The rows are grouped in 2 different ways at once. Each group adds its own fixed numbers to the row, and there is some noise. The rows also spread widely along 2 directions, which tell nothing about the answers.
Known rows, each followed by its group in each grouping:
[-12   6  13 -46 -10  13  18   1 -37 -46  14  47  49 -77   8 -14 -16  16
   7 -12  18   1  10  -1  16  12] : Duvig tid
[-53 -13 -16 -77 -18  -2   3 -17  42  12 -45   3 -16  12   8  20 -26 -30
  17 -31 -17 -12  12  19  33 -29] : Datim Pugip
[-47 -42  -9 -73  -1 -21  12 -25  76  20 -59 -14 -23  18   3  16 -24 -29
 -13 -18 -35  20  25  14  26 -46] : Buru fako
[-36   2  10 -59 -10  -7  13  15 -26 -23  20   5  35 -46  20  14  -3  -2
 -12 -14   7   5  10  23  23  27] : Rap Pugip
[-42  -1   2 -55  -5   6   7   7   0  -3 -18   4   4 -24  -5   9  -8  -5
 -22 -20   1   3  37  -4  33   1] : Danag fako
[-17 -23 -12 -48  14  13  15 -11  16  -4 -26  16  23 -42 -18  19 -23 -18
   7 -14   1  25  -8  27  29 -37] : Duzo tid
[-32 -20   8 -62   8  22  -1 -15  11  -1 -10  19  47 -36 -14  15 -34 -21
  -8 -30  -1  17   1  15  20 -15] : Duzo Nabeg
[-49 -23  -4 -67  -3  10  11  -9  40  14 -55  -1  -4  18 -14  33  -6 -11
  -9 -15 -20 -11  21  12  42 -24] : Danag guri
[-13 -24  -9 -70  17 -31  15 -16  36   6 -44  19  19 -29 -24   6 -13 -20
  13 -24  10  24  -5  23  31 -26] : Buru guri
[-59 -26  -9 -79  -3   7  -4 -42  44   8 -50  -1   2  -4  -6  23 -27 -26
  16 -27 -26  -9  21   3  32 -14] : Datim Nabeg
[-38 -17  -1 -64 -23  17  15 -20  16 -18 -26  15  17 -14   8  20 -21 -10
  -1 -25 -23 -13  26  10  20 -13] : Duvig tid
[-44 -40 -22 -75   0  -1  18  -9  48  13 -43  -3   2  -5  -1  31 -14 -18
  -7 -27 -10  12  24  33  45 -28] : Rap fako
[-35 -24 -19 -74  -1  16   9 -18  35 -18 -42  30  29 -14 -13  31 -30 -11
  18 -19  -8  -8   4  31  25 -26] : Duvig guri
[-28  -7  20 -52 -19  19  11 -18 -23 -47   8  22  51 -56   9  -4 -18   6
  -9  -9   2 -18  21  -7   0  24] : Duvig Nabeg
[-42 -21  -5 -73 -12   8   5  -3  -3   5 -12  20   6 -24   9  11 -16 -19
  19 -21   2   4  36 -15  24  -5] : Datim fako
[-36 -23 -12 -69   1  -3  13  13 -15 -11 -12  14  41 -52  -5   8  -5   5
  -2 -20  22   5   2  23  34  10] : Rap guri
[-59  -1  29 -44 -30  18  12   0 -22  -9  -2  -2   2 -15  19   0  -2   2
 -37   1 -11  -8  45 -17  22  27] : Danag fako
[-29 -32 -27 -74  18  -4  17   0   2 -10 -30  18  29 -46 -13  26 -20  -7
   6 -24  18  14  -1  45  49  -8] : Rap guri
[-50  -7  24 -63 -25  12  -1 -15   3 -10  -8  -3   9 -14  18   8 -27 -10
  -5 -16  -9 -20  34 -10  20  16] : Datim Nabeg

New rows, each followed by its group in each grouping:
[-54 -36 -17 -64   4  10  15 -21  60  16 -66   4  -9  14 -10  23 -11 -30
  -9 -19 -27  -2  42   9  49 -39] : Danag fako
[-37 -20 -15 -69   2   3   9 -24  41  11 -44  12 -10  -3  -4  23 -12 -25
  26 -34  -7  -5  17  19  50 -41] : Datim tid
[-28 -26 -14 -83  13 -20   8 -18  54  21 -63   4   9  -5 -23  11 -20 -26
   9 -13 -13  19  -3  29  42 -36] : Buru guri
[-19   0   7 -62  -1  18  14  11 -15 -11  10  23  30 -45  -7   6 -28 -12
  -4 -22   7  17 -16  17   9   1] : Duzo Pugip
[-44 -33  -4 -77   2 -16  17 -22  67  25 -61  -7  -7  10  -2   9 -20 -35
   2 -21 -21  20  24  13  28 -49] : Buru fako
[-39 -17  10 -55 -20  12   1 -11   6 -36   1  20  39 -33   5  -3 -24  -2
 -10 -15  -9 -10  23  -2  13   8] : Duvig Nabeg
[-27   3   2 -51   6   9   8  13 -24 -13  -4  24  35 -51 -17  11  -4   4
  -6 -17  30  -4  15   4  39  13] : Danag guri
[-41 -28 -15 -61  18   5   6 -26  59   5 -63   6  10   3 -30  28 -15 -18
   2 -24 -18   7  31  19  47 -30] : Danag Nabeg
[-43 -24   1 -76  -9  -3  19   8   2 -13 -10   4  26 -40   9  20  -4   9
 -14  -7   4   2   9  25  32   9] : Rap guri
[-59 -41 -13 -76   0   3  16 -16  51  17 -55  -1   3   5   2  33 -16 -13
  -8 -21 -27  -8   9  45  54 -21] : Rap guri
[-42 -49 -32 -70  13   0  22  -2  32   7 -34   6  14 -17 -10  22 -21  -8
  -7 -33  -3  15  22  34  41 -18] : Rap fako
[-46 -10   6 -59 -20  -2  15   9 -17 -12   2   3  20 -26  24   3  -5  -2
 -17  -8  -9  -5   8  36  24  13] : Rap Pugip
[-39  10  13 -50 -12  11  -3  -6 -16 -26  -2   8  42 -39  -9  -5 -15  10
 -17 -10   3  -1  31 -12  22  26] : Danag Nabeg
[-64 -27  -1 -65   3  12  15 -30  70   2 -63   0 -10  26  -6  20 -15 -27
 -14 -20 -46 -18  45  12  51 -22] : Danag Nabeg
[-28 -10   6 -55 -12  19   1 -17  -3 -33 -17  26  41 -40   9   5 -26   3
  -4 -10  -9  -7  20  -3  11  13] : Duvig Nabeg
[-41 -19  -8 -65 -20   5  14 -19  31 -21 -27  21  11  -6  10  16 -27  -9
   1 -19 -35  -1   0  31  13 -14] : Duvig Pugip
[-50 -21 -10 -61  10   1  -7 -15  50   8 -53   5   5   4 -11  21 -12 -15
 -13 -24 -31   2  33  20  43 -28] : Danag Nabeg
[-41 -27  10 -62 -34  22  15 -13  13 -22 -17   3  14 -10  25  15 -24  -5
 -20 -10 -19 -15  29  -2  12  -3] : Duvig fako
[-58 -39  -2 -61 -25  17  19 -21  59  -4 -44   6   3  18  10  23 -26 -16
 -14 -12 -36 -17  32   2  29 -40] : Duvig fako
[-30 -37 -26 -73  16  -8  23   8   4  -4 -40  23  33 -42 -21  27 -12  -6
  17 -30  13   7   0  43  50 -16] : Rap guri
